There are 5 ways to turn a row about zero (a turn may also mirror it). The second row of each pair is the first, turned, with some noise. The first 35 pairs use one turn. New pairs use 2 turns, one after the other, and a turn may come again.
In the rows, zero is written as 128.
Some pairs, each with its turns in order after it:
[109 107 143 138 116  83]
[ 91 123 120  85 123 121] => (0)

[101 107 119 140 138  92]
[122  85 155 135 142 133] => (3)

[129 150 119  83 117 158]
[140 175 114 104 147 143] => (3)

[141 156 150 144 156 135]
[127 115 124  95 130 164] => (2)

[ 91 144 179 135 100  85]
[ 93  99 134  62 119 146] => (4)

[ 88 144 150 112 155 166]
[191 134 118 107 142 119] => (3)

[148 175 161 176 178 142]
[167  96 162 129  80 182] => (0)

[126 168 114  84 153 118]
[109 100 167 171 139 121] => (0)

[110 167 110 159 174 144]
[165  88 108  86 113 120] => (1)

[ 82 120 152 110  83 178]
[174 139 130  77  93 169] => (3)

[ 95 161 161 162 114 176]
[ 92 127 102 136  84 184] => (2)

[156 119 124 130  79 137]
[176 107 141 113 130 114] => (4)

[148  83  93 123  81 100]
[ 72 152 156 149 135  89] => (1)

[ 82 159  81  88 151 164]
[105 192 184 160 134 136] => (4)

[142 173 103 179  81 172]
[172 203 154 137  89 133] => (0)

[ 78 156 102 115 157 177]
[155 164 142 131  67 163] => (2)

[137 103 166  86 154 118]
[149 173 137 151 103 157] => (1)

[122 100 103 155 134 179]
[141 110 155 189 119 125] => (4)

[129 153 163  96 164 129]
[166 139 135 121 112 177] => (1)

[153 119 120 155 154  93]
[138 140 117 102 177 127] => (2)

[121 160  88 157 108 118]
[116 176 164 128 119 142] => (0)

[ 86 141 172 138  93  86]
[143  72 103 133 117 179] => (3)

[109 106 157 128 117 158]
[114  92 154 135 145 113] => (4)

[161  95 161 159  88 134]
[ 96 117 116 115  61 127] => (3)

[ 80 175  93 164  88 150]
[ 89  75  90  79 158 125] => (1)

[144 147 166 151  77 116]
[154  85 130  79 136 149] => (4)

[ 97 133 115  76 171  82]
[143 163 202 105 136 115] => (2)

[ 80  81 131 160 135 114]
[123 128 117  64 163 143] => (0)

[176  99 145 117 139 101]
[101 101  80 141 105 140] => (0)

[ 98 156 135 119 142 132]
[134 122 110 100 117 153] => (1)

[170  81 176 156 146 100]
[124  72  62 127 137 106] => (4)

[157 141  91 171  94  82]
[ 74 124 140 189 114 154] => (3)

[143  79 123  77 163  86]
[133 194 164 138  82 122] => (1)

[155 170 118 100 160 123]
[168 104 161 108 135 152] => (2)

[ 81 131 109 159 151 177]
[137 177  98 128  82 159] => (2)

New pairs. What belongs after each?
[ 88 124 178 177 124 113]
[ 74 129 159 102  81 125] => (3) (3)

[162  78 109 114 117 103]
[106 108 117  87 120 174] => (1) (4)

[100 120 121 139 133 104]
[ 91 134 121 121 136 126] => (1) (1)

[ 98 175 155 107 127 138]
[142 143 158 168 158 109] => (1) (4)

[116 140  79 163  79 166]
[145 159 113  99 169 192] => (0) (4)

[147  82 113 130  88 116]
[ 90 118 122 112  97 169] => (1) (4)

[129  96 137 138 132  88]
[ 94 132 114 162 138 142] => (1) (2)

[138 110 129  79  84 110]
[ 93 115  90 120 172 140] => (4) (3)

[139 118 165 173 120 101]
[149 147 172 106 132  92] => (0) (4)

[126 171 117 101 174 117]
[118 153  79 162 120 153] => (3) (4)

[162  81 157 138 112  90]
[ 89 169 164 124 111  92] => (4) (1)

[152  83 121 132  76 107]
[ 59 117 120 112 133 143] => (4) (3)

[ 77 138 103  83 138 119]
[158  80 113 163 134 155] => (3) (0)

[ 99 134 121  81 117 121]
[174 154 130 110 139 133] => (3) (1)

[163 162  89 179 150 147]
[188 106 135 173 142 157] => (4) (4)

[177  91 122 174 136 133]
[176 121 106 173  97 140] => (0) (2)

[124 164 137 116 151 108]
[144 116 150 127 160 103] => (1) (4)

[157 142  97 113 175 129]
[157 126 149 136  83  97] => (0) (3)

[ 99  82 162 122 150 171]
[121 124  86 151  66 114] => (4) (1)

[127 143 171 134 132  91]
[152 152 150 137  95 102] => (4) (2)

[108 138 174 139 122 172]
[127 145 185 162 135 126] => (0) (1)

[148  96 125  86  91 142]
[132 156 104 131  72 150] => (0) (4)

[173 121  96 165 177 106]
[110 171 175 175 108 138] => (4) (3)

[158 174 136 132 136  82]
[141 149 144  78 169 119] => (4) (1)

[101  84  87 150 172 155]
[170  92 162 166 156 163] => (2) (2)

[ 93 161 115 155 164 127]
[ 99 118 116 158 101  85] => (3) (3)

[176  92  88 118  96 123]
[ 77 119  96  97 123 166] => (1) (4)

[179 131 168 165 127  89]
[119 122 117 202  98 101] => (0) (2)

[126 137  77  81 143 136]
[131  70 149 113 124 165] => (4) (1)

[142 146 160 106 178 141]
[169 141 154 121 172 120] => (3) (2)

[ 85  98 128 138 131 165]
[152 143 160  93 104 153] => (2) (4)

[131 128 152 166 156  81]
[153 134 108 126 164  79] => (0) (0)

[131 168 100 171 100 133]
[118  91 156  86 148 104] => (1) (3)

[137 155 130 165 141  98]
[151 139 116  95  99 153] => (0) (3)

[ 77  96 171  78 170 135]
[ 40 136 137 112  89 144] => (4) (4)

[136 177 162 134 108 125]
[144 151  74 141 140 114] => (2) (1)

[ 97 138  84  90 128 174]
[130 149 106 119 196 157] => (3) (4)

[110 162  93 150  84 120]
[146  97 160  86 160 126] => (1) (3)

[122 180 126 138  88  77]
[ 89  86 123 177 145 156] => (2) (4)

[131 165 145 156 133  91]
[104 142 102 153 154 160] => (0) (1)

[ 78 164 163 145 147 162]
[162 138  53 133 127 138] => (4) (1)

[161 145 168 138 105 138]
[148 139 123 182 133 128] => (3) (2)

[167 168  99 105 126 150]
[175  97 164 117 141 136] => (4) (1)

[158 179 115 159 108  84]
[150 150  91  66 100 137] => (2) (2)

[ 85 154 147  89 165 150]
[109 134 114 153 175 180] => (2) (1)

[147 155  91  92  78 109]
[100 128  71  85 160 125] => (2) (2)

[ 78 160 172 147 101 160]
[169 108 116  64 113  98] => (4) (3)

[179 156  87 109 118 113]
[ 96 143 148 142 116 186] => (3) (4)

[170 155 169 155 106 167]
[144 141  74  69 135 117] => (1) (2)

[116 157 144 104 114  82]
[107 112 128  80 136  96] => (0) (0)

[ 84 143 117 150  97  88]
[118 144 120 116 115 195] => (0) (1)

[ 79  95 165 176  93 172]
[106 187 143 122 176 192] => (1) (0)

[139 120 113 162 154 137]
[143 124  95 109 111 108] => (1) (4)

[138 139 101 146 122 124]
[107 126 117 116 122 103] => (1) (4)

[132 122 108  95 149 178]
[130 106 155 107  91 168] => (4) (0)

